The same things were measured in two ways. Each way mixes the same 11 hidden numbers, adds some noise and spreads widely along 7 directions of its own, which tell nothing about the thing.
In the rows, zero is written as 128.
Some things both ways: the first way, then the second way.
[132 148  93  81 135  83 102 185 148 169 178 123 122 161 121 110 140 117]
[110  82 201 120 146 153 144 149 149  76 153 159 128 135 126 183 123 140
 161 191 137 149 198 137 181]

[157 130 166 138 102 121  54 101 178 134 192 117 147 135 107 199  56 126]
[149 134 107 128 139  92 141 104 134 129 130 152 110 133 117 143 141 124
 126 135 114  97 138 120 116]

[ 89 113 123 153 192 154 162 111 104 122  80 176 117 120 118 125  80 163]
[ 89 134 125 153 148 102 113 151 172 131  90 119  72 126 111 146 201 143
 120 113 125 105 179 129 125]

[123 144  98 141 123 141  84 161 149 157 171 130 106 143  83  93 137 130]
[119 126 105 127 134 108 156 157 153 153 105 115 102 135 112 120 167 130
 149 130 107 130 127 128 142]

[176 181  98  79  62  94 196 154 145 114 201  89 181  89 184 147 137 120]
[134 113 140  95 129 115 133 126 115 119 160 128 163 137 137 168  61 128
 113 132 127 180 156 163 136]

[144 134 116 161 169 117 174 127 120  78  77 120 162 111 141  93 115 129]
[225 213 111 118 121 208  83  93  70 110  96  72 146  90 166 115 126 168
 168 163 153 149  76 107 108]

[157 179 130 139  82 158 117 175 175 144 119 143 139 176 182 151 156 126]
[136 136 129 118 133 173 140 114 143 139 130  84 132 136 142 193 148 144
 127 147 129  83 141 105 134]

[105  94 117  86 200 117  65 221 159 120 117 138 134 192 152 137  99  81]
[109 134 118 132  99 167 145 127 133 131  89  82 137 161 173 145 162 159
 110 169 169 116 154 116 146]

[ 90 128  79 164 160 158 115 144  74 102 114 114 123  92  92 120 141  92]
[120 114 103 121 109 128 153 141 126 150 117 112 145 138 122  97 107 129
 149 134 119 173 106 114 127]

[159 129 135 107 145 167 103 183 134 200  48 160  96 128 184  91 181 127]
[ 60  98 109 105 161 146 150 139 141 133 140 133 118 145  83 164 114 144
 129 107  77 126 127 122 127]

[146 177 115 136 171  65 152 128 102  99 115 107 159  81 142  92 104 138]
[144 139 146 108 141 175 131 127 130  93 141 100 174 120 159 180  84 145
 145 174 136 171 144 168 156]

[143 181  90 139 132 135  99 197 114 143  90 106  91 135 152 105 186  97]
[145 136 105 135 105 109 117 126 121 143 127 120 129 127 143 105 139 113
 131 130 141 110 111 121 127]

[163 179 109 109 123 148  65 171 123 188  96 109  97 144 161 145 182  70]
[123 105 134 144 107  68 123 117 119 117 157 162 147 118 110  97  60 104
 103 103 125 147 109 135 112]

[164 131 163 108 149 145  93  93 155 133 106 128 141 154 121 100 107 131]
[146 143 142 120 168 119 108 125 122 131 126 151 101 112 118 142 146 102
 145 122 134 119 159 156 141]

[123 149  80 134 110 151  91 147 155 159 147 181  93 157 132 160 185 128]
[150 154 118 133 110 144  97 111 141 113  90  90 129 119 165 147 147 132
 119 139 140 122 139 130 116]

[156  79 163  82 141 133 174 170 170 135 154 135 160 187 140 142  96  89]
[129 125 112 130  93  87 161 126 150 119 140 112 140 133 124 116 112 156
  83  90  83 124  64 122 102]

[172 167 169 126 112  92 184 108  91  90 162  46 159 123 136 124  69 108]
[ 92 109  82  76  89  96 175 152 160 119 145  67 152 177 135 156 106 115
 114 101 109 130  97 129 143]

[ 41  70  88 121 170 114  90 142 121 118 162 171  89 120  64 162  94 103]
[108 118 146 125 125 112 115 147 129 124 147 131 103 128 112 131 143 141
 109  97 126 105 122 122 121]

[136 141 126 141 180 150 133 150  84 101  99 104 109  72 115 120  94 118]
[137 127  85  68  81 141 155 144 127 103 101  69 147 200 185 165 123 143
 136 195 176 132 138 122 138]

[168 205 183 160  61 191  96  68 125 190  89 106  84 111 112  95 151 158]
[164 139  85 123 113 110 132 122 135 156 117 118 132 125 137  93 128 102
 150 127 125 124  79 117  96]

[116 147 209 178 162 125  80 153 107 147  59 106 116 141 140 144  85  99]
[100 109 143 185 115 139 142 112 140 140 113 137 139 114 123 115 138 130
 113 144 120  89 128 116 157]

[113 191  94 169 142 117 107 162 109  89 140 123 121  89 156 112 104 153]
[136 155  76 111  99 140 139 142 145 128 104  68 153 152 177 117 129 140
 140 155 166 124  86 148 106]

[ 88 126  53 149  93 152 145 181 125 139 175 175  98  64 118 158 181 115]
[ 93 103 212 153 162 184 127 121 111 123 130 161 148 106 126 158  95 152
  98 141 128 162 186 174 175]

[146 148 142 133 131 153 102 150 167 176  96 134 128 157 131  99 133 111]
[119 110 128 126 117 131 187 132 169 128 145  90 172 141 135 161  91 141
 134 157 120 161 130 128 146]

[129 150  42 148  85 148 121 131 107 207 131 132  56  84  84 129 203 104]
[145 126 126  95  98 124 115 135 103  94 130 106 128 135 123 130  98 155
 132 126 121 177 113  98 119]

[ 80 139 158 152 108 120  94  92 143 169 152 163 103 117  77 158  77 157]
[154 150 166 163 141 211  91 115  83 107 130 135 129  72 104 105 108 201
 142 144 111 136  70  91 107]

[114  92  70  73 225 113 108 186 125  44 155 146 181 179 157 180 108  64]
[120 124 108 123 123 100 134 113 147 116 141 127 147 134 134 140  96 116
 115 120 127 143 129 134 106]

[174 174 189  61 136  31  41 103 121 216  69  62 134 125 174 112 113  77]
[126 119 116 124 123 103 124  91 135 133 143 130 161 122 133 146  79  86
 105 101 113 153 147 134 126]

[143 140  64 148 150 115 173 169 108 125 140 127  84  62 116 116 146 131]
[ 91 104 102  89 116  52 155 160 180 105 119  99 114 191 157 210 159  99
 113 152 146 121 233 171 182]

[ 63 166 132 133  78  60  52 120 144 207 180 123  89  53 116 103  90 137]
[148 137 142 140 135 124 118 115 135 148 114 115 129 106 114 115 108  93
 148 115 156 129 127 129 115]

Other things, the second way, with their names:
(277): [113 130  89 133 134 119 183 148 200 157 110  98 144 155 175 149 170 142
 128 167 126 155 159 156 130]
(582): [175 163 135 112 115 110  64 147  55 112 119 110  90  99  99 102 125 155
 141 101 131 142 104 119 129]
(823): [133 127 118  95 135 125 128 131 155 123 118 112 109 159 161 194 181 111
 140 159 146 106 201 136 149]
(194): [140 129 138 115 138 141 119 132 114 156 129 116 125 124 124 140 118 122
 133 121 138 146 141 124 129]
(520): [ 67 138 103 136 132 146 122 145 119 153 101  91 135 130 133 131 133 167
  86  95 107 162 141 164 143]
(569): [ 97 103 105 158 152 116 141 100 158 199 115 166 116 126 118 122 161  92
 110 105  94 121 165 110 112]
(358): [143 137 108 130  70 125 142 149 131  79 122 114 177 141 201  72 108 170
 127 179 157 162  65 181 118]
(310): [123 128 120 140  94 117 170  96 194 112 103 113 171 156 199 113 128 106
  89 139 166 161 132 143 103]
(872): [ 97 108 112 109 163  93 138 126 112 137 148 168 100 129  63 137 103 118
 118  80  71 125 121 125 128]
(523): [100 104 149 135 156 106 121 131 135 119 174 187 128 102  97  97 102 113
 147  97 108 161 123 151 111]
(178): [117 111 155 130 144 131 107 122 128 124 144 136 123 109 106 170 117 135
 125 120 101 144 173 116 139]
(457): [160 130 148 158 100  45  96 130 100 141  99 156 113 114 130  83 103 105
  73 102 153 126 136 171 122]
(428): [134 120 122 157 107  74 160 103 159 161  98 137 143 141 156 119 120 114
  55 111 125 149 152 147 115]
(540): [167 163 130 163 154 194 130  70 142 167  93 112 136  89 135 141 145 149
 116 125  99 133 118  91  90]
(864): [129 149 111 176 118 138 119 109 131 153 119 115 139  95 125  86 138 139
 119 110 116 126  90 101 113]
(229): [150 150 141 141 142 174 102  94  99 136 157 144 134  99 127 107 124 144
 148 127 147 138 111  85  96]
(209): [106 132 118 120 135 100  96 159  95 111 158 147 116 109 101  94 113 144
 128  87 101 137  85 164 129]
(544): [ 97 123 133 155 150 107  91 123  90  96 147 203 122  90  91  67  84 143
 113  91  90 155  87 161 112]
(653): [169 123 138 111 162  89 107 129 143 109 157 172  91 106  99 156 138  99
 157 125  97  83 126 138 113]
(807): [118  95 145 180 111  35 143 144 179 147 122 177  95 120 111  79 166  93
 107 107 126  87 131 137 118]
(659): [138 160  90 146 145 138 133 103 118 130 110 149 123 116 133  89 155 147
 145 138 116 127  97 130 109]
(578): [151 106 115  67 137  51  96 162 158  92 150 124  90 145 107 205 115  72
 172 144 142  85 175 150 124]
(267): [136 148 174 144 116 117  81 135  76  97 131 124 120 104 125 110 116 132
 113 113 168 134 141 148 172]
(264): [119 149 102 168 109 162 146  92 127 125 116 109 168 115 137  83  99 158
 119 134 132 145  68  97 103]
(238): [156 120 155  97  97 103 116 141 111  91 137 121 117 144 134 138 100 135
 110 130 152 114 110 130 121]
(326): [163 149 122 106 141 147  97 115 107 126 116 128  97 122 134 158 164 132
 129 132 116  99 139 116 125]
(635): [133 148 133 140 142 130 103 114 110 112 128 142 117 110 131 145 135 173
 100 128 108 136 146 138 122]
(522): [103 130 131 152 139 157 139 124 137 146 118 116 134 125 134 132 149 137
 131 143 142 132 154 122 152]
(602): [126 127 130 114 100  75  89 175  89 130 118 127  91 140 128 101 140 133
  94  97 144 111 118 156 138]
(806): [126 106 131 129 129  84 128 129 138 134 129 155 106 127 107 130 130  98
 107 103 102  91 123 135 132]
(127): [123 136 111 122 144 149 153 121 136 173 100 107 136 134 130 133 118 137
 116 120 119 162 132 132 112]
(64): [ 95 111 177 178 123 111  82 164  99 132 152 172 152  90 154  85 103 152
  85 125 144 159 147 222 157]
(649): [165 138 104 141 120 114 145 113 138 142 147 132 151 115 134  93 112 108
 161 146 137 139  89 108 108]
(12): [ 84 124 132 158 107 150 163 104 154 157 111 119 156 151 181 113 146 145
  48 108 145 126 127 137 115]
(356): [121  79 164 100 117 125 157 156 149  93 172 116 156 127 103 177  73 136
 164 152  95 160 133 132 160]
(699): [184 118 127 118 123  90 114 131 116  95 168 187 108 116 113 104 119 132
 169 161 121  96  81 112  88]
(669): [121 117 159 147 129 131 108 145 109 115 141 144 119 110 115 125 123 158
 131 144 131 137 138 128 143]
(538): [168 167 137 168 128 184 136  67 143 143  75 103 164 106 178 130 126 129
  93 148 149 121 120 136 113]
(612): [122 124 129  97 138 119 129 130 127  83 127 131 102 139  91 138 114 125
 164 130 133 145 135  99 125]
(508): [142 138 130 126 129 114 131 117 121 131 125 130 119 135 134 131 130 114
 112 123 149 110 134 133 132]
(449): [135 132 125 111 124 122 113 160 117 116 139 140 118 137 162 128 160 157
 130 155 134 136 139 164 138]
(665): [ 95 123 154 144 160 139 105 128 116 132 102 146  91 112  90 128 149 104
 130 105 127 107 160 128 164]
(425): [122 146 147 135 139 161 135 102 138 124 115 110 142 121 147 135 138 125
 127 124 150 146 149 137 137]
(227): [117 118 117 109 121 129 105 155  95 134 166 116 121 136 120 145 130 141
 150 140 139 110 137 112 150]
(249): [120 119 127 128 119  98 101 146 130  91 125 108 112 118 100 162 127 118
 169 153 129 111 167 125 174]
(482): [ 60 112 145 136 164 144 125 149 121 111 151 148 144 120 113 146  97 172
 121 128 109 196 173 174 154]
(101): [132 151 112 125 126 101 134 117 143 106 131  98 111 131 103 137 127 131
 142 114 150  89 106 103 107]
(744): [134  90 123  93 127  55 159 156 169 134 167 125 111 142  81 142 114  73
 180 112 117 135 133  98 132]
(485): [174 135 147 129 118 106 123 118 159  80 138 130 130 115 139 131 121 107
 164 160 160 119 122 126 114]
(427): [106 143 126 132 137 119 101 132 150 126  80  83 103 124 121 176 151 118
 111 110 134 122 186 140 148]
(467): [126  83 152  73  56  54 130 196 144  66 178  93 127 169 145 158 114 142
 141 146 159 149 147 128 147]
(293): [144 146  83 121  68 123 165 132 158 154  70  51 143 183 207 148 180 146
  88 169 165 114 148 125 137]
(317): [ 75  99 121 122 144 103 123 148 146 135 150 148 115 137 110 146 127 132
 113 102 106 136 156 145 121]
(315): [125 131 145 109 106 153 102 148  86 123 143 104 139 131 151 127 120 154
 124 132 154 137 124 147 144]
(513): [160 145 110 135 120 126 132 124 128 133 145 106 138 103 115 122 124 158
 153 131  97 143  91 100 112]
(272): [ 57 119 146 125 143 150 138 151 136  95 146 104 148 136 117 152  97 170
 136 133 145 186 165 149 154]
(25): [174 163  84 131 111  93  73 113 112 156  94  98 105 106 133 128 150 102
 118  99 115 103 124 117 110]
(888): [108 104 150 127 137 117 120 136 138 130 103 147 104 132 127 155 156 116
 111 126 105 133 188 146 160]
(560): [138 111 128 128 108  44 129 129 134 116 147 151 114 145 132 138 138  93
 132 143 155 116 190 132 153]
(792): [ 73  74 157 114 152 170 165 139 135 143 186 146 177 134 116 168  67 140
 128 133  93 189 152 139 157]
(691): [123 102 138  99 164 123 144 135 161 106 162 149 110 130  91 182 118 117
 152 128  89 103 125 118 124]
(609): [151  95 144 116 128  91 100 148 142 124 128 167 105 121 124 133 121  94
 145 142 120 128 147 142 116]
(567): [147 127 106 160  96  40 144 127 183 127 157 139 118 117 131  74 171  94
 151 114 138  98  98 104  99]
(123): [109 127 111 146 131 138 136 148 128 140 129 128 143 107 112  89 102 166
 118 111  83 156  60 145 109]
(352): [180 153 154 157 178 194 135  67 111 150 134 179 121  97 134 129 169 118
 162 172 134  80 135 101 133]
(108): [147 152  76 129 104  83 132 123 159 127  88  97 125 141 152 108 135 115
 121 127 146 120 106 135  91]
(225): [166 126 128 127 137 123 144  91 125 171 135 142 144 122 140 156 116 105
 105 123 101 120 143 135 128]
(98): [127 107 141 133 133 129 151 120 136 158 147 145 139 122 115 104 116  91
 153 122 132 129 115 116 132]
(250): [ 89 108 130 133 122 117 125 140 120  98 149 166 130 145 146 111 128 137
 111 142 141 108 122 157 142]
(3): [130  97 122 119 105 111 140 136 169 112 136 134 136 149 150 134 119 100
 141 157 147 108 119 123 108]
(314): [141 131 116 112 120 163 169 106 149 136 104 119 148 163 189 147 159 127
 135 182 155 135 159 132 134]
(269): [101 166 121 136 131 189 143 134 115 128 103  94 144 138 174 100 163 193
 124 147 163 173 130 152 133]
(328): [126 122 166 145 121 131 122 121 139  97 129 134 130 122 140 120 134 101
 148 151 176 116 151 126 156]
(694): [109 127  98 140 136 120 147 118 132 127 105 146 115 130 109 108 139 141
 137 131  99 134 120 120 123]
(389): [ 81 112 107 177 160 121 174 123 149 170 153 172 141  95  78  72 118 150
 132  95  53 149  73 128 112]
(678): [122 110 150 132 141 131 139 143 145 153 130 133 116 107  97 118 131 127
 142 102  97 153 119 117 123]
(913): [127 133 144 135 106 135 106 138 110  91 127 124 126 122 141 110 135 154
 129 140 144 141 123 125 141]
(725): [133 113 116 127 121  39 125 121 122 125 142 173 116 125 105 100 104  98
 119  97 113 158 145 141 117]
(181): [112 122 124  81 145 107  99 160  90  94 133 155  84 150 101 133 114 150
 134 125 140 121 130 147 108]
(839): [138 155  78 136 107 166 160  90 172 166  75  86 131 158 187 119 195 118
 111 140 150  91 108  88  90]
(244): [148 122 132 111 111  72  94 160  86 104 155 165 101 134 132 101 137 120
 146 145 158 116 137 150 144]
(519): [108 110 151 122 117 136 147 151 115  97 138 129 133 137 117 118 106 153
 129 140 129 139 104 135 156]

Some of these things the first way, each followed by its name:
[116 112 143 111 106 116 175 109 137 172 109 117 117 159 103 103 112 118] | (467)
[129 158 188 125 110 112 139 100 133 124 167  97 119 122 127 163  45 140] | (264)
[137 118 172  83 150 119 237 129 114  85 165 133 154 108 131 115  74 158] | (691)
[123  94 191  72  73 126 114 134 215 198 245 137  66 165  57 110  83 142] | (519)
[117  55  66  72 166 147 140 222 169 119 152 191  99 159 118 125 192 100] | (326)
[ 63  91  88 117 245  99  70 135 122 117 114 171 109  97  55  85  75 137] | (277)
[140 114 120 100  92 120 170 193 154 121 159 126 156  87 160 141 158  93] | (225)
[132 177 157 132  77 124 143 123 143 123 135  96 114 140 126 136 114 148] | (227)
[122 128 126 106 131 116 141 144 142 102 148 133 147 158 133 155 135 108] | (25)
[144 155  95 127 153 117 133 113 111 122 102 132 141 106 147 131 117 144] | (482)
[102 152 121 146  97 130 173 133 129 100 177 120 109 102 114 140  99 151] | (522)
[131 118 182  37  96 138 160 112 162 159 141 127 131 153 122 106 132 129] | (792)
[175 163  58 134 165 150 136 187  77  98 110 125 115 124 172 148 186 102] | (544)
[163 103 230  57 139 151 174 133 155 110 163 114 160 191 128 139  75 111] | (806)
[133  85 169 121 144 163 172  93 155  79 147 119 126 194  76 147  78  98] | (267)
[134 139 121 102 146  91  38 141 116 214 106 120 100 129 105 113 153  95] | (888)
[156 170 113 130 131 141  19  91 112 186  48 125 114 159 148 108 168 113] | (523)
[100 107 112 112 133 103  74 122 150 165 176 139  70 158  61 139 112 117] | (913)
[114 146 101 147 157 143 118 141 116 118 149 148 105  89 124 141 105 137] | (108)
[109 120 151 119 152 105 123 120 147 188 107 156  73 104 107  76 106 151] | (485)
[ 88 116 112 101 172  57 163 169 122 151 140 147 116  85 143 105  97 130] | (427)
[152 150 140 123 113  92  65 186 166 150 131 111 112 112 151 110 127 125] | (352)
[ 85 183 139 148 142 120  37  86  74 134 148 122  95 105  81 165  86 130] | (3)
[ 95 116 141 126 143 132 144 142 134 172  95 152  81 107 102 104 119 138] | (669)
[ 81 168  15 162 104  80 124 232 111 126 225 115  79  37 104 151 137 112] | (293)
[100 129  77 166 117  92  67 150 166 148 153 145 138 140 106 146 131 108] | (513)
[115 149  93 121  99 159 149 146 127 146 151 140 127  60 136 116 138 137] | (127)
[119 155 112  88 168  71 168 186 125  87 168 141 166 109 183 116 104 148] | (578)
[179 198 103 171  60 167  51  86 169 182 110 115  99 141 136 110 133 166] | (269)
[118 163 147 123   4 163 131 123 166 177 206 114  73 113 107 115 159 145] | (98)
[125 141 184 132 151 169 104  91 127 154  99 149 114 140  92 106  96 150] | (123)
[191 206 162 142  89 156  75 126 144 179 104 110 118 146 149 129 138 149] | (699)
[141 229 117 163  82  92 142 142  98 124 175  94 142  48 172 158 106 137] | (538)
[128 115 196 163  61 193 124  71 179 175 147 155  90 119  83 128 106 175] | (389)
[145 136 103 167 136 139  89 156 118 149 129 124 107  96 129 141 132 122] | (694)
[142 131 180 110 139  85  71 100 128 144 117  89 143  94 124 115  55 132] | (314)
[172 196 144 140 129 181 108  75  90 122  56 114 155 155 164 160 128 134] | (317)
[ 74 110 101 119  91 170 120 186 166 151 233 173  71 152  81 158 138 125] | (807)
[128 168  71 144 126 129 123 168  92  98 182 107 141 112 124 175 120  83] | (238)
[120 114  59 153 182 160  63 173 116  77 118 128 109 161  87 147 153  80] | (244)
[134 138 149 140  76 122 182 149 151 180 126 129 135 121 143  90 156 130] | (356)
